The same things were measured in two ways. Each way mixes the same 10 hidden numbers, adds some noise and spreads widely along 6 directions of its own, which tell nothing about the thing.
(in the rows, 128 means zero)
Some things both ways: the first way, then the second way.
[148  80  83 132  78 116  82 146 149 124 136 146 155 122 148 118  96]
[173 174 120 121 177 158 123 126 203 134 174  79 141 179 116  50  56 140
 152  81 116 150 151  91 133]

[141 140 127 112 121 111 175 120  97 130 115 134 151 163 135 135 104]
[157 178 168 108 203 101  14  91 100  80 132 172  86 131  97  85 170 111
 146 111 129 128 140 133 114]

[115 149 120 113 130 100 155 131 109 123 146 144 149 162 113 123  87]
[130 113 147 123 114 126 129 117 165 132 127 122 118 138 127  92  90 116
 129 156 137 111 140  91 152]

[126 126  77 158  82 127  89 140 151  88 100 140 105 117 117  88  99]
[132 155 130 135 103 107 142 139 157 169 130 120 123  80 135 121 149 145
 114 143 105 146 189 184 131]

[110 180 101 105  39 132 110 140 159 118 113 110 116 126  69  53 149]
[142 155 113 116 119 112  71 106 131  88 123 129 110 146 130  77 112 121
 143  96 130 151 121 134 150]

[158  89 132 122  81  95 115 101 123 126  86 123 182 152 110 145  61]
[128 134 143 137 142 143 105 108 146 132 130 116 139 108 127  97 126 115
  85 156 140 103 156 129 169]

[ 75 159  56 115 110 105 146 159 102 140 145 130  99 155 103 106 131]
[111 112 192 121  97 135  97 142 154  87 147 129 106 153 149 108 115 139
 150 127  90 156 106 121 139]

[131  67 116 144  92 125  40 143 165 136 130 109 158 165 109 164 107]
[136 116  94  88 125 150 200 142 156 156 134 100 144 135 166  96  84 136
 144 142 123  96 165  83 154]

[171 134 114 214 109 118 136 148 125 141 144 135 154 137 139 161 159]
[132 120 152  95 129 148 164 148 127 158 158 130 143 119 142 126 125 159
 140 139 112 115 183 114 130]

[122  98 133 103 137 151 180 107  47  90 106 169  43 108 114 106 118]
[121  99 108  92  79 143  77 162 182 109 108  90 111 130 124  95  53 120
 152 124 150 168 166 113 166]

[ 99 100  92 159  67  98  72 146 125 159 122  92 157 185  92 158 116]
[124 118 122 104  87 134 105 132 173  73 116 132  94 143 124  65  75  93
 139 143 146 129 119  91 176]

[162  46  98 137  86 126  80 127 155 114  76 141 154 149 130 122  94]
[111  96 132  90 146 138 122 133 126 151 130 114 153 124 150 133  96 147
 134 140 114 152 178 104 147]

[138 174 105 122 158 135 171 145 118  62 139 204  83 113 171  62  98]
[147 134 146  95 159  92  93 122 123 133 122 163 109 123 106 129 126 129
 165 131 122 148 184 125  85]

[127  98 136 167 102 165 115 145 109 155 132  65 122 102 141 136 184]
[108 140 133 118 108 154 152 166 138 129 130  84 151 130 148 149 125 138
 147 109 128 118 141 145 120]

[163 117 147 177 138 129 149 123  90 133 145 141 112 135 123 152 160]
[115 125 156 115  95 146 142 155 141 102 140 133 127 137 133 125 123 128
 140 123 112 124 134 148 127]

[129 171 113 104 106 102 135 123 113 138 138 103 106 153 105 129 129]
[165 170 168 112 138 144  91 132 152 106 152 147  93 138 109  62 136 119
 148  98 109 129 160 153 157]

[ 96 163 121 145  66 114  84 164 172  98 110 147 131 168  67  84 117]
[115 150  60  50 149 104 136  85  68  66 129 148 115 149 164  85 135 124
 136 148 143 102  86  57 129]

[101 119  93 151 110 151 111 113 112 113 119 121 103 121  95 157 125]
[127 171 151 101 141 135  80 121 104 104 132 127  91 133 146  96 165 133
 151 106 113 116 131 150 154]

[129  99  53 148 105  84 119 139 101 142 114 137 101 162 127 163 120]
[157 152 153 113 124 101  64 136 161  89 138 175  94 102  88  91 140 114
 123 139 115 157 171 172 101]

[111 120  77 128  99 108 123 122 120 116 117 169 113 154  69 145 111]
[144 100  84  84 111 106  92 105 150 102 113 134 120 142 102  77  60 107
 130 152 175 130 150  68 139]

[115 126 123 130 119 126  95 138 120 126 153 103 106 131 129 142 116]
[142 126  96  82 115 137 141 120 144  80 114 153 108 151 139  76 100  92
 139 132 134  97 114 109 141]

[142 118  24 241 124 106 112 150 145  93 115 194  88 100 105 175 130]
[135 110 175  74 141 135  53 146 109  92 143 159 113 112 119 107 134 136
 129 147 101 154 175 137 154]

[175  86 107 146 134 149  83 110 155  77  96 200 100 117  95 129 103]
[153 162  91 153 138  71 119 104 162 134 104 121 149  94 105 122 128  95
 103 145 143 133 162 170  79]

[133 147  71 146 141 144 155 107  95 114  87 110  56  97 107 115 154]
[101 187 163 142 150 141 177 135 120 153 187  95 164 107 139 154 185 175
 100 120  84 135 143 177 101]

[ 92 149  67 177 115 147 150 138 110  86 135 134  99  57 121  80 102]
[127 132 119 143  92 117 112 131 163 122 116  88 140 123 110 113  81 108
 125 140 162 142 151 123 156]

[100 110 141 117 107 126 105 124 141 121 129  77 129 145  81  98 106]
[135 182 112  91 126 136 102 111 100  72 132 126  95 155 147  64 139 112
 154 104 116 134  95 130 191]

[127 176 138  86 135 146 175 104  75 103 114 102  58 110 142  61 128]
[110 139 113 127  98 159 186 130 185 147 141 102 126 152 136 106  93 132
 124 122 123 129 130 137 137]

[134 144  66 122  94 115  99 107 153 142 132  95 147 128 121 139 118]
[145  95 147 125 115 146 176 122 151 184 130 144 149 130 122 123  93 133
 120 144 131 104 193 119 142]

Other things, the second way, with their names:
j972: [ 97 114 149 104 150 136 107  97 103  75 133 129 148 163 186 110 124 122
 125 129  82 150  68 114 148]
j853: [118 106 180 103 128 147  84 131 147 118 127 146 102 125 118 128 141 124
 120 148 104 128 146 159 121]
j178: [122 104 168 131  89 150  64 146 202  86 109 121  92 154 118  90  78  93
 145 114 119 155 126 148 155]
j599: [134 174 188 112 180 136  85 177 112  73 166 126 149 122  99 118  95 114
 201 101 135 171 197  82 174]
j244: [ 93  97 119 125  84 149 135 137 181 116 108 114 120 138 131 119  81 112
 120 129 152 118 127 125 131]
j995: [142 168 102 114 129 103 122 121 116  86 137 125 147 113 145 101 140 121
 117 121 117 136 127 149 127]
j624: [133 157 136 139 105 110 102 123 136 139 120  96 119 115 161 123 159 149
 126 107 104 134 135 186 119]
j381: [129 106 114 123 139 108 148 108 155 137 116 125 156 138 118 115  61 105
 131 162 154 121 153  64 130]
j582: [110 106 110 129 104 107 131 152 190 179 104  51 143  92 142 124  74 127
 125 176 153 138 186 102 150]
j955: [128 121 153  77 157 116  95 129  52  98 127 169 143 109 128 159 165 136
 155 124 135 103 172 124  95]
j729: [128 148  99 123 109  78 126 121 135 123 108 133 117 119 141 128 126 131
 158 110 135 146 147 136  93]
j308: [107 153  95 118 168  90 155  99 103 119 139 117 172 120 110 140 100 117
 124 168 165 133 150  59 115]
j978: [114  96 141 114  88 108  75 148 138 148  83 108  95 102 150 147 142 138
 141 132 131 118 159 165 111]
j620: [145 195  74 119 170  88 118  98 164 114 130  84 110 151 130  58  70 115
 164 113 161 151 129  55 137]
j451: [133 133 124 114 129 105 120 107 114 134 117 148 137 107 127 140 161 125
 102 144 103 133 145 187  96]
j220: [162 146  93 116 150  96  80  89 165 115 112 107 123 131 107  76 107 106
 101 151 146 122 127 124 104]
j699: [108  63 136  99 110 140 175 113 131 156 118 141 151 143 134 126  68 114
 127 180 147 102 162  69 177]
j644: [155 156 107  99 152 108 128 130 121 121 150 121 164 113 133 115 125 139
 129 124 107 147 163 137 107]
j587: [146 128  60  71 156  97 132 101 121 130 126 140 143 128  99 114  89 127
 122 150 169 125 172  74  85]
j195: [130 137 167 111 169 137 112 124  81  90 161 134 179 132 154 135 152 140
 121 113  92 122 122 131 115]
j279: [151 114  84  88 121  60 114  85  87 113  73 209 109 105 110 130 157  92
 121 169 137 112 148 161  80]
j343: [160 163 125 108 140 130  73 127 142  55 140 137 127 156  78  66  60  93
 169  90 171 155 154  80 164]
j394: [139 138 164 119 122 135 130 133 114  82 144 169 148 120 116 124 141 106
 131 122 116 121 143 162 125]
j673: [126 134 131  83 134 155 137 159 162 123 168  80 135 133 148  97 106 159
 129 134 108 126 147  97 126]
j33: [130 125 176 158  89 126 110 114 154 147 118 109 115 162 169 107 113 137
 154  97  80 150 109 162 157]
j484: [ 92  81 139  96  86 185 191 133 164 104 141 137 119 162 167  95  93 121
 119 145 106  96  96 108 167]
j89: [134 124 134  94 146 157 149 132 133 131 150 118 145 134 161  96 115 140
 125 135  97 119 146 109 157]
j689: [106  87 143  99 118 180 115 120 184 120 120 127  97 188 141  83  54 113
 153 105 117 148 124  99 176]
j937: [120  88 145 108 121 164 114 100 133 105 111 153 125 165 128 102  87  95
 121 135 137 107 116 110 170]
j72: [134 138  90  72 156 135 130 115 115 104 142 123 137 145 103 104  92 117
 132 150 162 116 147  72 120]
j3: [145 144 133  91 149 144 119 121 132 114 143 140 121 135 125  82 115 117
 125 142 108 139 154 124 169]
j657: [124 130 140  90 133  99 139 156  84 156 119 121 128  86 138 163 152 151
 168 153 147 103 205 105 115]
j493: [128  80 135  91  92 125  99 139 136 118  99 165 113 108  98 129 109 106
 123 161 156 115 179 135 118]
j376: [114 156 161  98 138 173 152 145 129 112 170 116 121 142 155 100 141 149
 148 112  99 115 135 124 153]
j847: [160 169  93 100 157  95 142 105 172 167 134  81 101 153 123  86 101 147
 153 141 132 121 144  87  80]
j939: [124 101 115  84 123 144 108 141 111  85 136 149 166 114 127 122 103 124
 118 128 138 127 162 108 139]
j446: [103 123 171  86 137 180 100 134 141  48 153 150  96 173 154  75 112 118
 150  96 107 119  86  98 150]
j633: [125 126 157  74 188 157 152 141 107 120 169 135 161 144 140 126 110 144
 148 133 108 118 157  64 118]
j235: [110 157 143 163 144 112 111  96 164  88 111  94 108 164 176  85 104  98
 155 104 125 112  68  97 142]
j589: [134 161 142 124 105 144  68 141 180  91 116  80  77 169 117  73  81 106
 180  91 134 153 118 126 166]
j820: [127 108  81  70 143 123 179 123 113 140 116 154 147 100 131 129 116 109
 121 177 141 104 175  98 123]
j473: [129 138 148 127 127 140 114 122 146 180 138  91 122 133 144 104 103 156
 146 116 124 143 176 119 180]
j907: [148 111  84 111 127 131 128 128 193 134 115  91 144 141 125  85  49 109
 126 132 152 122 153  90 127]
j282: [159 126 110 107 105 124  67 143 212  75 111 127 101 155  74  62  21  82
 165 112 152 185 160  99 147]
j631: [107 103  90 111 125 130 170  94 158 153 109 113 143 144 132 126  97 115
 100 169 148  99 121 107 108]
j84: [100  66 181 138  44 137 107 168 174 161  94 122 108  86 147 148 121 127
 114 165 100 145 181 195 180]
j659: [157 131 152 162 153 140  84 148 207 209 103  41 140 103 138 111  88 130
 126 125 127 127 212 155 159]
j498: [117 165 123 112 163 123 177 110  94 131 138 121 142 125 173 125 174 135
 124 134 105  87 116 125 104]
j306: [129 173 152 133 119 140 136 131 146 137 159  79 122 149 178  98 150 161
 145  93  65 143 108 164 134]
j189: [117 140 150 123 131 137  95 142 143  83 124 149 128 121  79 129 104  83
 136 129 151 151 164 139 141]
j383: [112 124 187 102 153 146  30  96 114  64 114 188  72 159 142  94 167 103
 130 111  76 142  86 173 140]
j966: [128 166  98 126 135 115 132 128 181 172 137  49 115 120 143  94 110 151
 124 139 135 122 152 109 130]
j63: [164 100 121 124  87 110 119 124 159 168 100 163 133  90  89 129 111 115
 110 154 144 130 216 184 122]
j341: [118 137 153 122  91 146 174 157 123 122 134 135 135 104 141 138 157 127
 125 131 117  92 151 170 136]
j73: [106 141 114 123 113 107 154 111 102 105 116 152 135 111 130 148 167 117
 114 141 140 101 125 161  94]
j508: [ 93  29 203 123  42 151  75 173 125 118  78 170 120  73 156 167 146 109
 109 150  91 141 179 224 184]
j640: [169 121  83  62 186 122 161  89  89 139 138 152 165 153 128  99 100 131
 139 142 135  97 160  65 115]
j765: [129 155 112 110 132 102 141  93  91 118 114 154 111 125 160 110 176 123
 127 135 112  95 108 146 118]
j229: [127 124 141 129 116 142 118 129 138 140 148 112 158 133 120 119  81 150
 133 108 142 150 177 117 158]
j140: [108 196 182 152 131 128  88 145 171  85 155  76  96 138 151  97 160 137
 143  98  89 149  88 162 119]
j290: [138 109 150 131  87 124 130 133 154 142 108 119 126 102 132 119 131 109
 101 175 112 108 155 167 153]
j801: [114 160 160 111 117 124 109 147 123  86 124 146  84 128 129 121 153 118
 169 115 139 103 133 131 123]
j179: [118 155 168 131 129 125 122 133 159  80 153 151 122 129 101 112 121 114
 133 124 112 164 139 141 124]
j803: [ 93 146 149 111  92 112  93 162 141 116 121  82  85 107 171 110 144 145
 151 134 117 142 142 131 154]
j458: [146 118 119  95 119 118 125 133 148 136 125 139 127 121 111 108  94 123
 139 148 136 144 185 115 144]
j876: [133 182 153 126 125 112 111 108 137  74 176 145 121 128 116  94 165 136
  91 137  96 145  96 171  95]
j146: [102 137 153 114 151 147 139 147 140 119 147 102 140 122 140 125 117 132
 131 138 129 109 147 100 133]
j118: [126 152 105 139  63  66 169 111 133 159 102 134 106  93 154 138 182 136
 117 153 107 123 132 206 102]
j256: [135 155 100  93 119 124 193 138 113 166 134 144 128  89 126 145 175 141
 119 147 121  95 190 174  96]
j524: [130  88 115  96 138 112 141  93  94 108 114 155 169 148 128 136  98 101
 123 162 141 104 121  89 117]
j499: [162 137 162  99 129 112 121 125 136 114 172 157 144 132 111 114 155 153
 110 147  64 153 136 172  71]
j873: [122 159 123  97 103  87  21 116 102   8  94 168  68 128  92 102 148  72
 153 121 157 142  95 147 120]
j366: [121 163  81  86 121  96 163 119 112 140 124 124 107 122 148 119 147 148
 149 131 134 123 148 120 105]
j642: [112 137 126  94 149  90 119  95  76 126 109 149 114 115 150 148 185 130
 121 158 116  99 118 142  91]
j374: [145 194  97 110 129  91 134 141 152  97 145 132 110 110  93 115 140 122
 144 126 142 140 160 146  65]
j889: [155 106 147 111 121 140 131 130 177 120 124 144 128 139  92  99  83  93
 122 162 127 115 151 123 130]
j25: [148 127 185 114 144 151  68 155 157 106 144 111 123 134 120  97 100 123
 156 123 112 146 165 118 159]
j829: [114 141 114 133 138 109 121 100 144 139 110 127 123 115 133 122 136 121
 103 136 136 125 136 147 101]
j255: [ 94 164 114 118 135 145 176 127 146  62 152 121 135 157 149 104 117 118
 138 100 133 116  78 101 102]
j270: [114 161 130  97 150 127 142 124  90  78 165 142 147 140 146 132 151 147
 137 105 102 138 111 132  95]
j402: [126 143 205 144 104 140  74 149 159 149 134 118  83 123 131 116 151 152
 152  97  99 139 170 186 144]
j875: [122 142 173 154 126 146  82 128 173 144 101 105  90 147 116 126 122 112
 158  87 138 111 147 170 117]
j277: [130  89 123 130  92 149 139 126 211 152 111  87 128 146 150  72  54 107
 112 157 123 128 131 108 192]
j510: [121 170 135 114 161 125 151 128  88 125 141 129 145 106 151 137 174 136
 132 122 132  85 148 138 109]
j864: [128 156 103 108 131  67 135 102  79  58 129 170 148 120 145 125 157 117
 124 135 128 124 102 118  77]
j468: [102 148 138  98 183 124 124 128  80 124 145 109 156 115 152 153 145 150
 144 124 132 117 155  94 113]
j82: [116 170 111 120 154 106 128 116 115 137 115  87 121 131 182 131 165 146
 155 101  99 116 107 154  86]
j276: [ 93  87 209 121 109 118  79 138  70 127 117 136 147 108 158 190 172 148
 131 148  80 154 144 186 139]
j911: [117 128 173 113 147 148  62 113  96 117 106 108 104 149 185 119 160 124
 147 109  92 107 101 155 160]
j959: [118 138 170 139 139 151 140 136 132 133 143 117 145 140 154 127 118 133
 156  94 104 130 146 137 146]
j258: [177 198  57 110 141  70 124 130 151 140 129  87 121  78 103  75 114 125
 131 150 171 126 204 110 130]

Some of these things the first way, each followed by its name:
[164 137 122 129 143 123 119 134 133 124 107 158 109 166 105 149 148] : j633
[150  62 134  84 121 147  98  93 105 144 122 107 144 159 111 146 103] : j959
[ 80 101  86 137 137 141 142 154  60 126 133 135  91 131 128 141 112] : j140
[138  88 139 129 146 143 100 119 126 117 126 138 135 153 108 162 105] : j498
[122 165 129  69 168 116 195  92  87 171 113  42 137 188  86 141 135] : j699
[174  88 161 189 142 147 136 136 123  59  90 252 128 143 100 133  98] : j582
[159 164 138  98  79 146 112 105 134 120  82 115 111 162 122  90 154] : j689
[101  74  99  46 120 102  95 123 118 123 116  96 114 148 124 115  49] : j89
[ 85 160 142 147 111 129 186 150  67 141 132  69 109 132 131  93 153] : j873
[142  98 122  79 115  93 115 137 172 152 137  76 182 161 132 114  99] : j640
[134 163  93 128 138 114 127 124 146  95 101 115  85 128  95 100 112] : j3
[140 107 113 147 150 140 154 112 102 113  87 128 144 153  95 111  95] : j308
[ 65 151 117 157  89 147 155 180  77 115 118 120 104 142 121  96 131] : j803
[113 113  64 140  96 124 102 146 115 125 122 118  96 131 134 104 121] : j282
[146 146 139 210  69 161 152 165 119 138 121 140 143 119 140 147 213] : j978
[ 82 173 151 116  93 137 146 141  77 170 140  55 133 179 122 129 163] : j801
[134 158  79 153 121 122 139 132  88 135 111  99  95 143 126 109 137] : j179
[134 133 122 139 123 118  86 147 169  77 102 126 112 124 149  85  82] : j820
[124 130  61 165 120 124 125 135 126 127 118 108 112 131 117 135 131] : j458
[115 126 148  72 155 132 155 124  77 127 118  86 115 168  99  79  89] : j599
[113 159 106 118 128 144 114 123 110  86  94 175  68 131  93 121 115] : j146
[ 95 117 101  33  97 105  46 123 210  98 104 126 109 175  95  73  85] : j279
[ 99 100 121  75 154 178 142 103  44 181 135  76 141 197  63 196 130] : j235
[127 126  31 139 153  64 155 168 136 149 152 125  87 128 137 129 153] : j499
[116 147 160 121 121 183 156 171 114  94 134 115 112  92 173  51 140] : j82
[142 145  93 173 150 129 145 142 116 115 137 168 102 121 101 161 145] : j25
[ 97  99 121  84  96 121  88 131 145 148 126  61 161 173 109 121  97] : j765
[189  54 157 137  99 103 143 111  77 142 119 137 141 136 122 156 107] : j939
[165  98  98 162 122 127  98 149 162  52 129 217  90  77 123  76  81] : j644
[107  65  87 101  93  99  81 135 141 149 108  75 169 164 117 140  74] : j277
[150 119 102 236 115 142 100 137 116 107 136 151 116 106 136 173 134] : j376
[148  96 141  74 127 154 129 115 135 109  91 141 131 126 112 131 108] : j659
[131 139  94 148 127 145 121 125 106  76 130 202  58  94 131 117 119] : j178
[123 133 109 121  76 121 109 124  75 183 116  80 115 185 102 183 165] : j446
[135  73 136 128  63 160  78 105 133 135 118 122 177 129 175 146 122] : j875
[ 94 159 112 117 115 137 142 145 129 133 135  71 110 149 102  78 151] : j118
[126  98  72 140  84 149 105 115 109 102  87 131 118 104 158 116  86] : j829
[ 86 122  90 140  53 111  41 165 192  73 100 167 124 148  65  80  72] : j258
[151 114 133 115 119 145 149 123 130 122 160 145 159 133 117  90 119] : j33
[107 121  97  89 100 101 144 107  90 193  99  49 119 184 104 179 170] : j493
[118 123 112 149 105 163 110 126  58 136 132 105  92 126 127 140 135] : j255
[118 155  93  78 184  96 135 109 125 116 135 144  67 149 101 149 116] : j889
[115 132 136 142 105 107 157 193 147 135 144 124 189 170 186  84 128] : j847
[ 67 128  47 162  97 156  61 141 163 136 113 116 117 157  56 178 165] : j657
[179  92 108 151 164 134 131 111 114 111 140 197  95 106  73 175 132] : j195
